All groups share one centre, and each spreads out both ways along 10 directions, with some noise.
Some rows, each with its group after it:
[ 11   0  29  -5  -2   7  32 -27   2   2  10 -16 -12  12  18   1 -19  38]  A
[-15  -5   4   3   5 -13  16 -10   5 -15   8  -3   9  16   4   8   6  23]  P
[-10   6   3  35  19  25 -15 -36  -2  18  21  23  -3 -12 -10 -27  -6  -7]  A
[17 13  4  5  1 31 35 -2 -3 16 12 11 -8  6 14 10 16 39]  A
[-30 -20 -41 -15  -4 -12   6  -5   2 -26  -7 -18   5  33  23 -27 -18  19]  Q
[  7 -20  12  -6 -29   9 -26 -27  -3 -10  -7   3  -7   3  13  32 -22  32]  Q
[  2 -22  26  10  21 -36  11 -26  15 -21  20 -17   3  16  16 -11  28  23]  J
[ 21  12   1 -13   7  -3 -14   1  -8   9  21  21  14  -8 -22  15   7  49]  P
[  9  35  17  13  19 -28   2  -2   1  -4  14   4  29 -24 -22   9  18  -9]  J
[ 21  -5  36  14   8 -27 -39  -7  -1 -13   2   6 -11  -5  31   9  -4  60]  Q
[-14  34  -2  36  27 -18  20  41 -14  -3 -22 -18  -3  -6  38 -18  21  -8]  A
[ -2  -1  24  17 -16  17 -14  11  -7   6 -13  12   0 -21 -13  31  17 -34]  Q
[-52  -4 -26  10   1   1  12  23 -13 -10 -16  -8   5  20   1  14   9   7]  P
[  5  24  46  10  -5  12  21  12  11  -8  -2  29   0  -6  23  29 -38  36]  J
[-17  -5   8   7  -6  -3 -17   1  -2   1 -17  -1  -9  -2  -3  12 -17 -24]  L
[  1 -17  19  14  20 -25 -57  -4 -27  16  -9 -21 -38  -5   2 -14   0  12]  J
[ 38   5 -21  -9 -22 -20 -18   2 -21   7 -35 -41 -34  -4  23 -15  -9 -29]  J
[-15  -6  19  15  24 -17 -17 -41  12  -4  26   6  10  -4 -14 -30 -18  -1]  A
[-12   4  51   0  27  23  16  -2  19  14  35  38  11 -14 -30 -13 -25   6]  P
[  3 -14  -1 -18 -22  32  -4 -28 -16  11  11   1  -1   3 -17  14 -14  21]  L
[-37  22  20  29  52 -54  23  71  -5 -10 -22 -31  -1  -2  15 -30  24 -37]  A
[-10   8  50  19 -15  19  22  19   7  -6 -28   9 -26   1  41  21 -52  -1]  J
[ 29   6   7  11 -15  23   2 -50  -8  15   5 -10 -16  -5  11   1  -5  12]  A
[-34  -6  16  10  -5  10 -42  27 -43   4   9   7  45 -33 -48  16  29 -24]  L
[  6  34 -16  -6  -1   8  28 -17  13   8  -4   4 -12   3   2   2 -38   6]  L
[-17  13   7  13  51 -56 -39  53  -9  -2   5   8  10 -13 -15 -22  15  10]  A
[  8  24  13  14  19 -23  15  31  -6   3  -4  -9   6 -10  -2   4  31 -14]  A
[ -1   7  -2   0   6  -4  -3   0  -8   6   4  -6   2  -3 -10  -1  -3   5]  Q
[-18  -6  25   4  -3   1  51  19  18 -11  -5   0   6  19   6  30  15  -2]  Q
[ -6 -24 -31 -27   4  -9  16  -2  15 -13  19   4  16  29 -10 -19  16  13]  L
[-12   6  55  15  20  18  24   2 -36   0  46  -3  55 -22 -25  -2  38  32]  L
[ 10  -4 -14  19  21   1 -48 -10  -8   0  26  17  27 -32  -9 -50  35 -19]  Q
[ 39  -1  15  10  -6  -2 -17 -32 -14   6   0 -26 -19 -11  22 -11   3  16]  Q
[-51 -17  12  14  14  15  30  25   8 -11   7  12  16  17  -3  16  30   3]  J
[ -2  11   8  13   6  -6  -2 -13  -2  -7   2  -6   5  -6  13  -8  -7   5]  A
[-19  -3 -38  -9 -24  21 -25 -19 -18 -16  -8  -2   4   8  23  -9 -45  37]  P
[ -5  30  46  19   1 -13   1  20  14 -10  -4  29  20 -27 -13  30 -17 -30]  J
[-39  -1  41  48   3 -39 -14 -27   7 -52 -18 -33  25 -10  38 -13 -21 -41]  L
[ -8  25  18  -3  -5  29  25 -12 -24  37  -8 -23 -28  -4 -19  13 -38   0]  Q
[  2  -4 -13  -1  21 -21 -58  36 -25  32  -4   9  -8 -23 -55  -2  34 -38]  A
[-18 -17  20  -1  18 -36 -25  34  44 -20   7  64   9  10 -15  36   9  18]  L
[ -1 -16  24  12 -19 -18  -1 -53  24 -42   0 -15  13   5  30  -3 -27  -3]  P
[  0 -29 -35 -34 -23 -17 -35   0  -7 -14  -6  -8  15   7 -19   9   1   1]  A
[-29   0  43  27  34 -33  -8   8   1 -11   4   5  -6   7  11   9  -5  40]  P
[  1 -23  -8   5 -38 -22 -74 -36  -2 -37 -31  -6 -11   2  40  20 -44  24]  L
[ 12   8  50  17  29 -12 -11  15  17  -8  11  17   1 -26  24 -40 -20  -7]  P
[-11  17  63  32  -4  25 -35  -8 -34  47 -32 -16 -54 -36 -15  24 -45 -38]  L
[-42 -28  39  12  11  -7 -28 -15   3   9   4   4  -9  -6 -45   6 -18 -47]  P
[ 23  28 -21  -7  -7  -7  13   3 -20  13  -1 -15   9  -3 -10  28  36  22]  P
[  8   9 -54   7 -13  -7 -23   4 -18 -26 -18 -22  18  -7  42 -30  14   4]  Q
[  7  -2  -5  22  10 -20 -38  22 -18  -1 -22 -17 -10 -16  19 -19  27 -24]  Q
[-33 -30  -8   6 -16   0 -39 -17 -17  -7 -27 -17 -24  14  14   4 -34   2]  P
[ -3 -24  19  -7 -25  15  -5 -26   0   4  -4  -4 -14  11 -13  26 -20  -3]  Q
[  0 -14   5  -4  23 -17 -21  -5 -15  13  12 -15  -8  -1 -17 -29   2   6]  L
[ -5  14  14  17  20 -43 -20 -11 -15   3  -1 -18  -2  -8 -20  12  14   4]  P
[-66   5  -3  22  33 -26 -56 -32  -5 -36  28  20  50 -12  -7 -24 -36  52]  J
[-12 -25 -15   5   8   2   4  32 -23  11 -15 -25 -22  17   7   2  51  -1]  J
[ 27 -34   9 -16 -13  -2  11 -35 -14   2  18 -43   1  11 -13 -15  35  -9]  L
[-11   0 -24   2 -12  30  -7 -27 -27   0   2 -19   1   5  21  14   4  56]  J
[-29 -38  -5  13  -1   0 -13   9 -13   0 -22 -31 -24  15  11   1  29 -27]  J

New rows, each followed by its group:
[ 25   7  16  -3  21 -25  26  -6  -3  -7  34 -16  32  -3 -13 -15  47  21]  L
[-20  17  39  11  13  22  29  11   7  12  10  19   7 -12 -18  11  -6  -9]  P
[-20  14  39  27  15 -13  79  14  -1   3  -1 -19 -11  34   9  63  50  40]  P
[ 11 -10  30   5   0 -32  -7 -10  32 -15  -1  15  -6   7   3  30   1   5]  L
[ -2  24  22  28  21 -26   9 -11  -3  10 -20 -37 -31  -6  22 -27 -23 -33]  L
[-26  22  -3  35  21  23  24 -20   1   3  10   4   7  -8  11 -31 -10 -12]  A
[ 28   2 -16   9  -1  10  -5 -50  -8  17  16  -9 -11  -2  -2 -23   8  -1]  A
[  9 -25 -10   3  31 -16  -1  27   9  -4  20   8  11   5   0 -35  64  -7]  Q
[-13  -2 -28  -4   2 -28   6 -30  -3 -20  11 -24  20  18  -5  -6   7  19]  P
[-34  31  -4  32  27   5   4   2 -37  18   5 -26  16 -23 -16   1  43   0]  J
[-14   1  10   8  10  -3 -14   2 -19   2   9  -4  17 -14 -13  -7   3   5]  L
[-30   9  40  27   8  23   3  13 -39   3   0 -15  15 -19   9  -2  -3  16]  L
[ 21  -9  19  -6  -9 -24 -30  20   6  -6  -6  18  -6   0   2  21  -1  16]  J
[ -3 -10 -26  -7 -18  -6  -3 -26 -17  -6  -7 -26  -6  20   5  15   1  24]  P
[ 41 -23  70   9   2   7 -22 -70  20  17  43  36 -12  -8 -27  30   1  43]  A
[-12  14 -14  14 -13 -13  26 -12  -4 -41  -1 -28  45  -4  24  -9  13 -21]  L
[-30  -8 -30   8  -1  19 -12  10  -6 -11  -3   6  23  -9   0 -26   9 -34]  Q
[ -7  22  28  22 -17  -9  44   9  11 -31 -25 -10  14   0  37  44   4  -5]  Q
[-17   1  11   3  14   0  -7   5  -1   5   6   7   6  -8 -15 -12  -9  -9]  P
[ 10 -10  36  16   3 -34 -16 -22  15 -11  -8 -13 -16   1  10   8  -5 -14]  L
[ -5 -18 -15 -14 -18  11  -9   9  22   2 -19  27 -31  23   6  31 -25  12]  L
[ -6  -2 -31  -5  25 -42 -64 -38 -21  -4  30 -10  35 -16 -41 -20  25  22]  J
[-29  -4  -7  -5 -13  19  -7  20 -10  -2 -15  12   0   3  -1  26 -15  13]  Q
[ 16 -38 -18 -35 -37  19  -7 -15  23  -8   4  34  -8  31  -2  44  -5  46]  L
[ -2  14 -22  15  -4  -6 -15   9  -8 -21  -6  -1  23 -14  19 -10  17  -6]  Q
[-19 -28   6  10   3  -8 -42  22  -4 -12 -23  -5 -21  -1  30 -30 -21 -22]  P
[ -5  -8  43   9   7   6  35 -26  -9  -1  27 -22  23  -6 -16 -10  18  -7]  L
[ -4   7  31   7 -12   5 -19   9 -23  11 -27  -5 -40   2  21  40 -43  52]  Q
[-65   4 -34 -10 -12  12 -21  42 -30 -14 -37 -15   4   5  15  -4 -56   5]  A
[ 45  39  21  45 -25  27 -50 -54 -51  25 -31 -45 -35 -57  44 -12 -32 -19]  Q
[  0 -34  -2   5 -10  33 -72  25 -27  22 -14  25 -31 -13   1   9  13  12]  Q
[  2  26  45  16  22 -20  54 -31  26 -16  14 -19   0   2  24 -41 -54 -15]  J
[-35  -8 -34 -19  -1  28 -20  17 -40  42  -7  -3 -20   7 -55  14   1  -7]  P
[-24 -16 -15 -24 -21   6 -15  38 -27  14 -36 -11 -43  30   1  37 -39  40]  Q
[ 12 -24 -11 -17  -8 -15 -37 -11   9  11 -12   1 -33  14  -7   5 -15  -2]  L
[-40 -11   2   0   1  22  33  -6   2   0   8   1   0  24  -2  11 -15  22]  P
[-27 -56 -19 -32  14 -15 -43  29  27   5  12  52 -10  29 -44   8   3  13]  L
[ 17   7 -18  -6 -22 -22 -25 -10  35   1 -36  14 -42   9   9  38 -34 -27]  L
[ -4 -30  10 -11  10 -50 -12  20  15 -22   0  -9  12  12 -14   5  33 -22]  A
[-24  13   3  11  -3   0 -37  -4  -7   0 -15   8  -6 -16  -3   9 -43  -2]  L
[  7   8  18   7  22 -23  -2  15  13 -20  17  22  18  -3  23 -10  -2  52]  P
[-19  15  21  14  18  -9 -15  17   2  -3   9  24  22 -23 -23  -2  -4 -18]  P
[-17  20  15  20  16 -18  -4  14   8   8 -18   3 -21  -5   1   3 -21 -25]  L
[ -4  20  14  10  22   1   4  36 -30  30 -16 -20 -30  -8  -1  -9   2  -2]  A
[ -3  -6 -41 -14 -11 -28  -7 -24  15 -42   5  -9  32  14  16 -14  -6   7]  L
[  0 -38  15 -38 -21  80  46  13   6  33  22  41 -17  26 -24  36   2  46]  P
[-11  26  41  10 -10  60  71  -1   8  19   5  12   1  -8   3  20 -18 -10]  P
[  1 -33 107  24  15  33 -16  15  20  20  -1  29 -50 -17  20 -10 -43 -15]  P
[ 27  14  -4  26  10  -3 -46   3 -27   1  -7  -6  -6 -24  42 -23   9  38]  Q
[  6   0 -13  12  -5   1  -2 -11 -19  12 -18 -39 -22  -2   9 -19   6 -38]  A
[ -7  16  53  25  14 -25  26  27  -1   1 -23 -21 -26   3  25  29   1   6]  Q
[-19  13  10   5  18  11  14  27   7  22  -9  21 -25   3  -9   9 -18  -2]  L
[-10 -24  -3  -1  -6  24 -28 -12 -36  33 -13 -29 -35  -1 -17   8   9 -12]  J
[ 16  55  28  26  19  -6  36   6  -4   3   2  -4   5 -17  23   9  -2  29]  L
[-10  -5  14  -5 -35  42 -31 -31 -24  17  -4   5  -3 -17 -25  34 -36  -4]  L
[ 12  15  12   6   1   3  48 -17 -16  16 -18 -62 -40  14  30 -14 -17   0]  Q
[ 13  33  29  22 -41  44 -10  -5 -30  37 -44  -8 -40 -33  -1  60 -30 -33]  L
[ 30  15 -11   5 -38   1 -62  -8 -15  12 -49   0 -50 -14  28  48 -42  16]  L
[  1 -29 -13 -31  -6  31 -28  11 -10  23  13  23 -16   7 -25  -8 -14  26]  P
[-14 -35  38 -19  -1  46  40   9  32   7  31  51   9  19 -24  22   1  20]  P
[ 30  28  25  35  14 -42 -40 -12  -6  -7   5  -8  18 -43   1  -8  34 -27]  Q
[-18 -48 -30 -30 -21  41   4  15 -10  -1   9  11  -2  39   9   4   5  55]  L
[-27 -35  25  18   2  -3 -71  -2 -22   2  -6  14  -7 -11 -18  43  27  28]  J
[-14   0  16   5   5  24   8  -9  -2  12  -1  -8  -6 -13  -5 -32 -30 -42]  P
[-34 -20  20  16   8  -8 -18  31 -15 -11  -3   1  19  -6  -7   4  26 -17]  L
[-47 -10  11  27  -1  -1 -21 -14 -14  -9 -16 -22   0  -9   1  -3 -13 -39]  J
[-12  -8  25  -7   4  10 -13 -44 -19  41   5 -25 -26  -9 -57  -8 -40 -43]  Q
[ 16   3 -42 -36  -6  -2 -38  41  31  25 -18  74 -38  18 -25  55 -19  38]  L
[-21 -22   0   7 -15  21   4   1  -8  -5  -4   0  10   4  -6  42  40   1]  J
[-16 -20   6  -8  26  -8 -29 -13   3   3  33  24  12   0 -33 -23 -11  21]  Q
[ -7  -5  24   7  31 -19 -13   9  -5  18  12  -6  -5  -7 -34 -12  18 -14]  J
[ -2 -73   7 -14 -17 -13 -44  -5  -3 -20   2   0  -6  25   4  11  20  22]  L
[ 14  -7  24 -15  -8  21  -6 -16  17  -7  26  36  23 -14 -15  -1 -19   7]  P
